Each new row is followed by its nearest point in the smallest flat space through zero that holds the last named rows.

q_14, 4 rows:
[[-11.6  18.0   5.0 -28.9  15.9  63.0  17.8 -19.1  31.6 -32.5 -14.5 -14.5
   16.7  16.3]
 [ 22.2 -22.7  10.9  21.5   8.6 -15.9  -0.8   0.1 -28.4 -24.8  26.4  47.0
    0.5  42.1]
 [ -7.2 -11.3   9.3 -11.8 -16.4  41.8  10.2  -9.6 -57.0  -7.4  -1.2 -13.1
  -12.4  44.9]
 [ 11.2 -53.4   1.2  12.0 -18.2  13.1  -4.5  26.9 -22.7  -7.7 -23.3  54.8
   18.3 -28.4]]
New rows:
[ -7.2 -38.5   6.5  -7.5   0.5  -8.1 -11.3  -1.6  -4.9 -11.8  21.0   9.2
  11.8 -10.4]  [  6.4 -14.3   1.2   7.0  -1.7  -3.3  -2.0   6.6  -6.0  -4.4  -0.6  19.7
   4.4  -2.6]
[ -8.3   3.6  53.8  -5.6 -11.7   4.4   2.3   1.9  19.0  11.6  -5.7   0.4
  24.7   7.5]  [-1.5  2.1  0.2 -4.4  3.2  9.9  2.5 -1.8  9.2 -5.7 -4.0  0.0  4.8 -1.7]
[  1.2 -14.5  -2.2   1.9 -12.6  16.4 -45.7   2.7   3.4   6.7  -1.0 -13.0
   4.0  18.4]  [ -2.3  -3.1   0.5  -2.2  -5.3   6.6   0.9   0.2 -10.3   2.1  -2.9  -3.7
  -2.4   2.5]

q_546:
[[ 11.7 -11.1  -5.2  76.8  18.3 -25.1 -20.4 -10.3 -22.4  -8.4   5.5   5.1
    4.3  45.3]
 [-32.4 -16.8 -12.7  76.8 -26.6   4.6 -33.0 -34.4  29.0   3.3 -15.9  -2.0
   -5.4  28.5]
 [-11.2 -25.2  20.6  76.8  -9.7 -32.3  -9.0  24.7 -29.2 -28.0  -0.8  22.2
    7.6  12.5]
 [-12.4 -12.7  17.3  47.2  44.7  22.2 -45.4 -26.1 -40.8  10.5 -20.4 -12.7
   24.9  -0.6]]
New rows:
[-42.5   4.6 -28.9  34.8 -15.8  16.1  17.9  -6.2  -6.7   5.7   3.0  -6.2
 -33.9  14.7]  [-13.3  -5.3  -8.7  25.8 -19.9  -0.5  -7.6 -11.8  20.8   0.3  -4.3   0.8
  -6.6  12.1]
[ 18.4 -19.2  24.2  11.6  -5.9  20.3  -4.8  41.8  10.2  13.9  26.8 -17.5
 -10.6  42.6]  [  8.7   0.2  -4.5  10.6  -0.7 -12.9   4.4   3.8  -1.2  -4.9   7.0   4.2
  -3.2  13.4]
[-36.2  16.7  -7.9  18.8  -3.0   7.1 -15.4  -2.0  -4.3   1.0   5.6 -21.6
   4.2  12.1]  [-11.0  -4.6  -1.4  18.9  -1.7   7.6 -13.7 -13.4   4.8   4.2  -7.6  -3.7
   1.5   3.8]
[-22.0   3.3  32.6  -5.8 -11.3   0.0 -33.1   1.9   5.0  -3.2 -24.3 -12.1
   1.0  13.0]  [-18.3  -6.9   7.5   9.9  -5.7  11.7 -11.5  -5.3   1.7   1.8 -11.5  -1.6
   4.3 -11.4]
[ 23.2  14.6   4.7 -11.4  38.9   0.5  28.5  14.0  15.5  34.3  11.1  28.1
  19.6 -16.6]  [ 18.8   9.5  -0.2 -29.2  17.9  -1.4  10.6   6.7 -11.8   2.4   8.2  -2.6
   1.8  -3.4]

q_565, 4 rows:
[[ -4.6  17.7   0.4  21.2 -37.8 -34.6 -20.7  10.1  20.0  -3.0 -18.9  12.2
  -11.6  -7.6]
 [-43.6  20.5   5.3   5.4 -67.0 -20.1  27.2 -24.0 -12.9  -4.1 -28.1   0.6
  -29.9  21.2]
 [  3.2  -0.4  16.3 -26.4  36.8  14.6   3.8 -15.5   9.1   7.1  -1.8  13.1
  -20.2  25.1]
 [  9.0  44.4  31.1  14.3  -8.9   8.3  -4.4 -31.4 -15.0 -31.2  -6.7  40.9
  -22.5 -53.7]]
New rows:
[-18.7   3.9   8.6  -1.9 -42.0 -18.1  39.7  -7.9  12.8  14.9  17.7  19.1
  12.4   1.7]  [-18.4   4.9  -2.4   4.8 -30.8  -8.4  12.3  -6.2  -8.1  -1.4  -9.2  -5.2
  -6.3   6.9]
[-10.7  19.3  14.4 -19.0 -37.3 -24.2   0.2  18.3  13.8  -5.6  -0.9  37.9
 -20.3  -5.6]  [ -7.3  20.2  10.1   8.3 -24.5 -21.1  -9.8  -5.2  13.4  -3.9 -18.5  17.7
 -21.6  -0.1]
[  2.8 -51.6  -0.8 -31.5 -25.7   1.4 -13.8  10.9 -15.5 -11.5 -49.4  10.9
 -12.0  51.5]  [-17.7  -9.5  -3.9 -13.3  -7.8 -10.8   8.0   0.8  11.8  15.7 -11.4  -8.8
 -12.6  42.2]

q_344:
[[ 24.5  -7.1  36.7 -39.2 -32.9 -17.2  28.2  -8.9  -2.6 -62.9  58.3  22.8
   21.0 -28.9]
 [ -1.4  58.1 -32.7 -35.3  24.1 -37.2 -11.0  28.2 -31.8   3.2  -2.8  28.4
   -9.6 -32.1]
 [ 18.7  34.4 -22.6 -22.4  25.0 -36.3  25.4  52.9  23.1 -14.8  35.1 -39.0
   -5.1  -6.1]
 [  2.1  45.9  13.0  -3.6  -0.2 -24.2  23.6  21.2 -15.3 -41.3  49.6  42.3
  -18.6 -11.5]]
New rows:
[ -4.9  47.1   7.4  -5.4  20.1  11.0  21.6   8.3 -10.0   3.0   2.2 -15.3
  -5.6   7.5]  [ -2.3  22.4  -9.0   6.2  13.0  -9.4   5.6  19.0   0.9   0.2   7.8  -0.3
 -12.7   3.7]
[ 14.5  14.4  -9.7  17.5  11.1 -31.8  -8.6  -5.9 -15.1  53.8  12.7   3.8
  32.0  -4.3]  [ -2.7   9.9 -15.0  -6.7   9.9  -5.5  -9.6   5.6  -6.5  13.2 -14.1  -0.9
  -1.3  -5.1]
[ 32.2 -26.5 -26.1 -24.9   0.1 -13.7   3.2  26.3  -5.5  22.1   0.2   0.7
  -2.4 -15.0]  [  9.0   0.6 -14.8 -26.3   5.8 -12.4  -4.4   7.7   1.8   5.0  -6.2 -16.9
  11.7 -14.1]

q_973 (4 x 14):
[[ -8.0 -27.4 -31.9  34.3   2.9  -1.8 -34.4  13.1 -22.0 -15.4  -6.2 -39.2
  -26.1   6.9]
 [ -1.5   2.8 -11.9  38.4  23.1 -28.4 -14.9 -31.8 -10.2  -2.1  27.8  13.1
  -60.8 -35.7]
 [ 21.8 -10.2 -24.9   7.8  11.2 -18.9 -13.3  -7.1 -24.2 -38.9  10.3 -10.9
   10.3  21.4]
 [  6.0 -23.3  16.9  49.3  -8.7  -1.7 -27.4  54.5 -37.7 -45.3 -32.0   8.0
   -0.9 -27.9]]
New rows:
[ 13.3  35.6  -5.0  -7.0  18.0  33.0   8.8   2.3  13.5 -53.8   3.6   3.2
   1.4   8.2]  [ 14.1   3.0   1.2  -7.3   2.5  -7.1   4.8  -2.5  -6.0 -16.6   3.4   8.6
  17.9   8.1]
[ 11.8  10.7  17.3 -23.6  -8.2  10.6  14.7  -9.5  13.2   4.7  22.6 -28.8
   7.1   8.7]  [ -0.4   6.6  -2.9 -21.9  -1.2   4.9  11.1 -10.8  12.4  12.4   4.9  -4.1
  12.4  15.3]
[  3.5 -16.3  33.0 -26.1   7.0 -30.7   1.4  37.3 -30.0 -14.8  -2.4   2.9
  -4.3   0.7]  [  9.7  -2.7  11.4   6.7  -3.3  -2.2  -1.4  16.9 -11.8 -20.6  -9.7  11.7
  14.4  -5.1]
[ 53.8   2.1 -41.0 -10.7  -4.6  26.4  21.6  46.1  -0.1  -8.8  -3.5   5.7
  -1.4   7.4]  [  7.9  -5.3  -1.5  -5.7  -4.4   2.7  -1.1  12.1  -7.1 -15.0  -8.0  -5.3
  22.2  14.5]
[ -8.1   3.8 -14.0  27.1  -1.2  -3.7  31.6   7.2  -9.9 -49.4  53.8  13.6
   2.6  -8.1]  [ 17.7   2.1  -2.3  10.8  11.2 -20.0  -3.0  -9.9 -15.6 -26.6  11.8  15.7
  -1.0  -5.6]
[ 27.9  15.1   3.3 -36.5  -5.4   6.1 -10.9 -15.8  11.5  -4.8  24.6  10.5
 -26.9 -19.6]  [  4.0  12.2   2.4  -6.5   8.1  -9.5   9.7 -21.9   7.0   6.4  15.7  14.9
  -7.3  -6.4]

q_162 (4 x 14):
[[ 34.9   4.8   1.2  -2.4   1.3 -49.4  39.3   2.9  16.5 -42.1   1.9  27.5
  -28.2   5.6]
 [-40.6  36.4 -44.8 -12.8 -18.8 -60.1  -7.2  16.9   9.2  11.2  22.4   4.3
  -20.3  30.2]
 [ -1.1  19.3 -16.5 -40.7 -20.1 -18.5   5.2  16.4   8.7 -36.8  -4.7  10.4
   -2.3  33.8]
 [-10.3  28.0  -7.6 -38.8  14.6 -37.0  -7.3 -29.7 -14.9 -25.1  -0.6  12.2
  -18.5 -52.3]]
New rows:
[-18.0  17.3 -15.5   7.6  -1.9 -17.7 -21.6  22.3  50.7   8.9 -25.1  21.9
   0.8  42.2]  [-12.4   8.6 -19.3   0.1 -18.3 -15.2   1.7  22.6  12.0   5.0   8.3  -0.1
  -2.0  41.2]
[ 50.6 -40.6  -2.0 -13.0 -17.3  25.1  23.8   6.3  44.2  21.4  28.9   6.1
 -33.1   7.6]  [ 28.4 -19.1  12.9  24.7  -1.4   4.9  23.4  11.6  13.1  -5.6  -1.5   5.6
  -1.5  20.0]
[-13.3 -16.8  -0.6 -20.2   2.4   7.0  -6.4 -30.6 -22.4  36.7  33.3  18.3
 -10.3  19.9]  [-16.2   3.7  -6.5   4.3   0.4   0.8 -11.5  -1.6  -4.1  17.8   5.0  -6.8
   1.8  -3.8]

q_326, 4 rows:
[[  0.9 -54.3 -17.2   9.8  13.1 -12.9 -10.8 -13.2 -28.0 -59.7  11.9  47.9
  -14.8 -13.8]
 [ 15.3  14.1  17.0   5.1  45.7 -29.3  22.1 -27.9 -48.3 -63.0 -15.5   0.3
    9.5  12.4]
 [-20.9 -28.5  36.1   2.6  29.1 -29.0 -26.3 -53.7 -28.3   2.6  16.3  46.6
   21.8 -28.5]
 [-58.1 -22.2   6.7 -21.2  11.7 -20.2  30.2 -53.4 -19.5  13.6   1.9  29.9
  -10.6  15.1]]
New rows:
[-10.7  -5.4 -25.1   6.4   9.9  -8.4 -51.1  15.0 -11.3  -4.4 -16.6 -12.9
  -6.0   3.2]  [ 11.0  -6.6  -4.4   6.1  -2.7   3.4 -11.2   9.6   2.1  -8.4   3.4   3.4
  -0.1  -7.7]
[  6.3 -15.2   1.9 -13.6  37.7   1.6  -0.7 -25.3   0.7  12.1  12.6  30.0
   5.1  27.8]  [-15.4  -9.6   8.2  -3.8   9.4 -10.6   2.6 -21.9 -11.1   0.5   2.7  14.9
   1.8  -1.4]
[ 25.4   8.0  -7.5   5.4 -13.0 -12.6   0.2 -22.4 -19.5  34.0 -19.3  -3.7
  14.6  17.3]  [-2.0 15.0 11.7 -2.6  4.5 -2.9  3.1 -6.1  0.0 12.6 -3.5 -9.1  8.2  2.5]
[ -7.5   2.2  12.6  -6.8   4.3   5.2   4.9   1.4  13.7  53.8  -6.2 -33.1
  -1.7  36.0]  [-16.0  24.6   7.3 -11.7 -10.1   6.3  13.8  -1.0  16.4  42.0  -5.7 -21.5
   3.0  12.4]

q_354 (4 x 14):
[[ -2.0   1.2  -1.5  -6.2  21.4  23.9  31.9 -14.3  16.3 -13.1 -46.0 -25.1
   -7.9 -14.7]
 [-28.7  -0.2  14.8   8.4 -76.8   9.2   5.2 -19.7 -10.4  25.0  -0.2  33.3
   11.7  -0.5]
 [  5.3  26.1  -0.9   7.3 -11.4  29.0  -4.1  37.4  -4.1 -22.7 -24.9 -18.7
    2.0   7.4]
 [  3.8  -4.8 -11.3   7.8   8.2  20.2  20.4 -12.8  -7.9  -1.3 -21.2  19.6
   -2.2  -4.2]]
New rows:
[ 26.1  21.9  11.2  -3.1 -32.2   3.1  14.0 -53.3  34.6  -2.7  10.8  12.2
 -48.5   3.2]  [-13.6  -9.1   7.3  -4.6 -13.8  -2.6  13.0 -25.4   7.1  12.2  -5.5   3.4
   0.2  -8.7]
[ 36.2 -10.2  33.5  33.9  23.9 -17.9  10.4  -8.2 -18.7  19.1 -28.8  -4.6
 -13.4 -18.4]  [  5.5  -7.6  -7.2  -0.7  22.2   2.2  11.3 -11.2   1.4  -1.4  -7.4   3.2
  -4.3  -4.7]
[-18.5  18.6   3.4  13.8   6.5  -7.8 -39.5 -39.2  13.9   3.4  13.4   9.6
 -22.7  19.9]  [ -3.2  -7.1   3.6  -3.4  -2.7 -16.2  -6.7  -7.7   1.3   9.4  17.6   4.5
   1.0   0.2]
[ 14.7 -21.5  34.1 -31.0   0.0   7.3  15.0  -1.5  23.2   6.1  14.7 -13.0
  55.0  -2.0]  [ -9.2  -3.4  10.4  -9.9  -3.6 -12.7  -0.1  -9.9  13.3   5.2   3.7 -16.7
  -0.8  -5.4]
[-12.5  -5.1 -46.4  -7.1 -23.1 -13.7   5.3  23.8 -14.1  -3.3 -48.1 -11.6
  -5.8 -10.9]  [ -1.5   9.4  -0.3   3.6  -8.6  19.6   8.2   7.1  -0.6  -8.2 -21.5  -5.3
   0.4  -0.8]

q_63, 4 rows:
[[  6.9  12.2 -29.9 -48.1   2.2  15.9 -28.6  17.8  -7.3   6.6  -8.4   4.8
    7.3 -29.1]
 [  8.5  22.5   7.3  -0.7 -45.2 -15.3 -29.0  18.0   6.5 -34.2  28.0  29.4
  -16.7  11.3]
 [ 31.6 -10.8 -27.1   2.6 -15.1 -26.7  -3.5 -30.0   2.8  34.2 -19.3  17.3
   10.4  34.2]
 [ -5.5  24.6 -21.4  15.3 -27.1  -9.3 -15.7  35.3 -16.4  -2.2   6.6  -7.5
  -18.7  17.0]]
New rows:
[ 13.4  20.4 -42.2  -5.1  14.8  10.5 -12.8 -16.6 -19.2  30.3  20.9  39.3
 -16.0   1.7]  [ 15.2   4.4 -26.6 -17.1  -9.5  -5.7 -16.0   0.3  -4.1  16.1 -10.3   8.4
   4.6   4.2]
[ 26.2  11.8  65.9  -6.6 -18.4  -9.8   5.1  -1.7   7.6  31.2   4.5  39.1
 -19.2 -24.1]  [  9.5  -5.6  21.8  -6.3  -8.7  -5.2  -3.5 -17.3  16.5 -18.5  12.3  23.2
   2.9  -1.1]
[-26.9 -27.6 -19.6  15.6 -63.2  11.4  14.0 -14.4   1.5 -20.0  34.4 -12.2
   5.3 -28.6]  [ -5.7   5.6  12.9   8.1  -8.5  -1.2  -1.3   7.4   2.4 -16.8  12.5   2.9
  -7.6   1.1]

q_786, 4 rows:
[[ 18.8 -21.2  18.8  36.5 -31.4  -7.0  23.9   3.0   2.3  35.8  -1.6 -68.2
  -24.7 -52.0]
 [ 35.1  40.2  -4.6   4.0 -24.9  22.3 -28.7  21.9   0.2  -0.8  -1.6  -9.7
  -18.9 -22.0]
 [ 14.7  28.9  18.3  23.7 -21.1  23.8  25.5  -0.6  20.4   1.8  10.9 -27.8
    1.9  10.8]
 [ -5.4  30.7  -4.1   4.7 -12.5  36.2  29.5  -5.4  38.2  12.2  10.3  -9.3
  -18.1   1.0]]
New rows:
[ 12.5 -12.2 -16.1  48.0 -14.9  -8.4  28.1  10.4  31.0   9.2 -14.4   4.8
 -23.9  42.6]  [ -4.4   3.9   9.1  11.0  -4.7   8.7  25.0  -7.5  14.7   4.6   6.6 -13.2
   2.4   8.8]
[ 15.4 -10.8  27.8  -7.1 -18.4  -1.6   0.5 -53.8   1.6   6.7  12.4   0.0
   1.4 -12.3]  [ -0.3  -8.0   7.4   8.6  -2.9  -4.1  10.6  -3.1   0.4   4.6   1.1 -12.6
   1.8  -1.8]
[-53.8   9.2  53.8  -8.8   8.9   1.3   2.8  -4.1  18.9   4.6 -13.2  11.3
  -5.0 -19.4]  [-16.8  -8.3  -4.3  -3.8   6.6   2.1  16.7  -9.2  11.5   7.0   2.1   3.1
  -3.7   2.0]
[-14.6   8.2 -15.5  -2.6 -16.5 -42.3   1.7  -9.3 -21.0  -8.9  42.0 -19.6
   1.3  15.8]  [  0.3  -9.8   8.5   5.2   2.6 -10.3   2.5  -2.3  -8.0  -4.0  -0.1  -3.7
  11.2   7.4]
[  2.1 -53.8 -27.4  -3.0 -18.9  40.7  -3.8   3.5 -18.1  -1.7  12.3  -7.2
   4.9 -34.7]  [ -1.9 -16.2  -7.6  -2.4  -1.4  -8.1  -5.0   2.1  -4.1  13.8  -5.8  -7.2
 -15.8 -26.9]

q_86, 4 rows:
[[-22.8  22.3  -6.1  27.7   0.7 -45.8   6.1  11.7  17.0 -38.5   3.0   4.1
   -6.5  15.1]
 [-24.3 -13.7  35.0   6.3  51.5  31.3 -12.8  -3.3  -2.9  -2.5  -8.3   2.6
   14.7   6.7]
 [-18.6 -40.7   3.2 -14.2  33.5  26.3 -74.6  34.3  -8.0  45.6   3.7  -9.9
   -8.8 -17.2]
 [  0.3 -17.8  32.9 -18.4  16.1 -75.9 -53.3  24.3 -29.9 -22.2  23.0  -5.7
   -6.9  46.4]]
New rows:
[ 32.8  -8.5   9.1   1.3  10.8  -8.4  19.1  -0.9  -3.2  27.4 -11.5   0.3
   3.5   2.0]  [ 14.4  -4.0   5.7 -12.0  -5.5   7.2   6.3  -9.6  -9.6   6.1   0.5  -0.6
   3.9   1.7]
[ -4.7   8.3   1.4 -13.7  26.0 -21.1   3.8 -32.8   1.4  23.5 -51.4  -5.5
  46.2  12.5]  [  1.5  -1.4  18.5  -2.3  13.1  11.1  10.3 -12.6  -6.2  -6.1  -3.4   2.4
  10.0   8.0]
[-25.7 -32.1  32.3 -32.8 -10.2 -16.8  13.6 -18.7 -43.5  -5.5  28.3   5.1
   5.5 -13.4]  [ 17.3 -10.9  23.6 -20.4   4.1  -7.1  -4.2  -9.3 -22.2  -0.7   5.5  -1.4
   6.8  17.7]
[-11.3  14.1  -2.6 -30.3 -15.3 -32.7   0.1  43.6  -2.8   6.3 -14.6  11.9
  53.1  -6.1]  [  2.6   0.2  -4.5  -2.4  -8.0 -19.7  -8.3   7.3  -2.2  -2.7   5.5  -1.7
  -5.6   4.6]

q_124, 4 rows:
[[  7.4  12.9   0.7  37.9 -43.0   6.8  10.8   3.8  -8.8 -16.7 -37.6  16.6
   -4.4  23.6]
 [ -3.3 -51.1 -24.9 -12.8   5.7  -4.0 -10.5   4.1  -0.2 -17.2 -28.3  -2.9
   -1.1  47.0]
 [-21.9  10.4  23.1  21.1   3.3 -12.0  -3.2 -13.5  16.3  -4.9  -6.9 -10.7
   -3.7 -15.0]
 [  7.5  13.4 -21.6  32.3 -13.2  -5.2 -13.7 -28.3  22.7 -22.1  23.0 -24.6
   16.8  18.3]]
New rows:
[ 18.0  28.3   8.8  22.0  10.7 -10.3  33.9 -29.7 -19.2  24.8 -19.9 -23.2
   7.0  -1.2]  [ -0.2  20.9  10.4  16.4 -11.0   0.8   4.6  -3.6   1.4   0.3   1.0   1.9
  -0.4 -11.3]
[ -2.7 -23.2  19.6  24.7  -4.4 -13.4   6.6 -24.3  33.2   7.2 -19.8 -22.4
  23.8  15.6]  [-18.6  -8.5   4.8  22.1   0.8 -13.2 -10.1 -16.8  19.4 -17.3 -13.5 -15.9
   0.2  11.5]
[ 10.0  36.5 -27.2  18.2  18.1  27.5  -2.1  13.4 -12.7  21.9  16.1  -1.3
   0.6  -7.6]  [ 19.3  23.1  -7.6  -2.0  -8.1   9.9   5.3   1.9  -7.2   8.6  25.3   4.4
   6.7 -11.2]
[  8.9  21.8 -22.1   3.6 -20.6  35.0 -32.9  -5.4  11.1  -0.3 -19.4  25.2
 -21.4 -34.7]  [  8.6  18.4   3.9   9.4 -15.4   6.7   8.3   4.3  -7.6   3.0  -0.9   9.7
  -0.7  -6.0]
[  6.8  28.9  15.0 -33.4   3.1 -32.3 -35.8 -14.6  -4.3  15.2  -7.5   8.0
 -20.8  29.6]  [-3.2 -6.0  1.5 -6.3  6.2 -1.4 -1.0  1.5  0.0  1.9 -1.1 -0.5 -1.4 -1.2]

q_830:
[[ -5.0  34.2 -59.0  36.6  -8.1   0.4  11.1 -47.7 -20.2 -24.8  17.2   7.4
  -22.8  27.2]
 [ -4.8  18.1 -17.7 -29.9 -22.4 -14.8 -25.2  36.3  33.7   2.2  -6.7  16.2
   18.6   2.8]
 [ 25.7 -18.7 -42.2 -24.0  -7.4   8.3  52.8 -16.8 -22.9   2.1  -0.3  23.5
  -10.2  -6.6]
 [-11.7  56.3 -45.6  -4.8   5.1  17.1  -2.8  32.7  -9.8 -15.9  -9.1  21.7
   27.6 -37.2]]
New rows:
[ 21.1 -34.5  -4.9   8.3 -23.1  26.8  22.0 -33.6  20.1   9.6 -15.3 -34.0
 -36.0  16.8]  [ 13.9 -34.2   6.1   1.7  -5.9  -7.2  19.6 -32.1  -4.8   6.3   7.9  -5.1
 -23.1  23.9]
[  0.3   9.2 -10.8  10.4  28.7  37.0 -36.2  21.5 -14.8 -21.8 -35.8   8.7
   3.1  30.1]  [-11.6  23.6  -2.3  13.0   6.7   4.9 -13.5   7.3  -1.9  -7.7  -0.7  -2.5
   7.8  -8.2]
[ 33.2   7.9 -10.5   9.8   6.3  14.1  17.4  -4.9 -23.9  26.5  35.0   8.4
   0.3 -17.6]  [  7.4  -2.9 -11.5   1.4   8.4  12.1  24.5  -9.3 -21.1  -2.1  -0.5   4.7
  -3.0 -13.0]
[ 37.2  15.9  13.2 -31.8 -36.6  18.1 -10.4 -31.5  -8.4   5.4  16.9 -31.4
  35.9  17.5]  [ 3.3 -8.6  0.3 -5.5 -7.1 -6.5 -0.3 -3.2  6.9  3.0  1.5  0.8 -4.2 10.0]
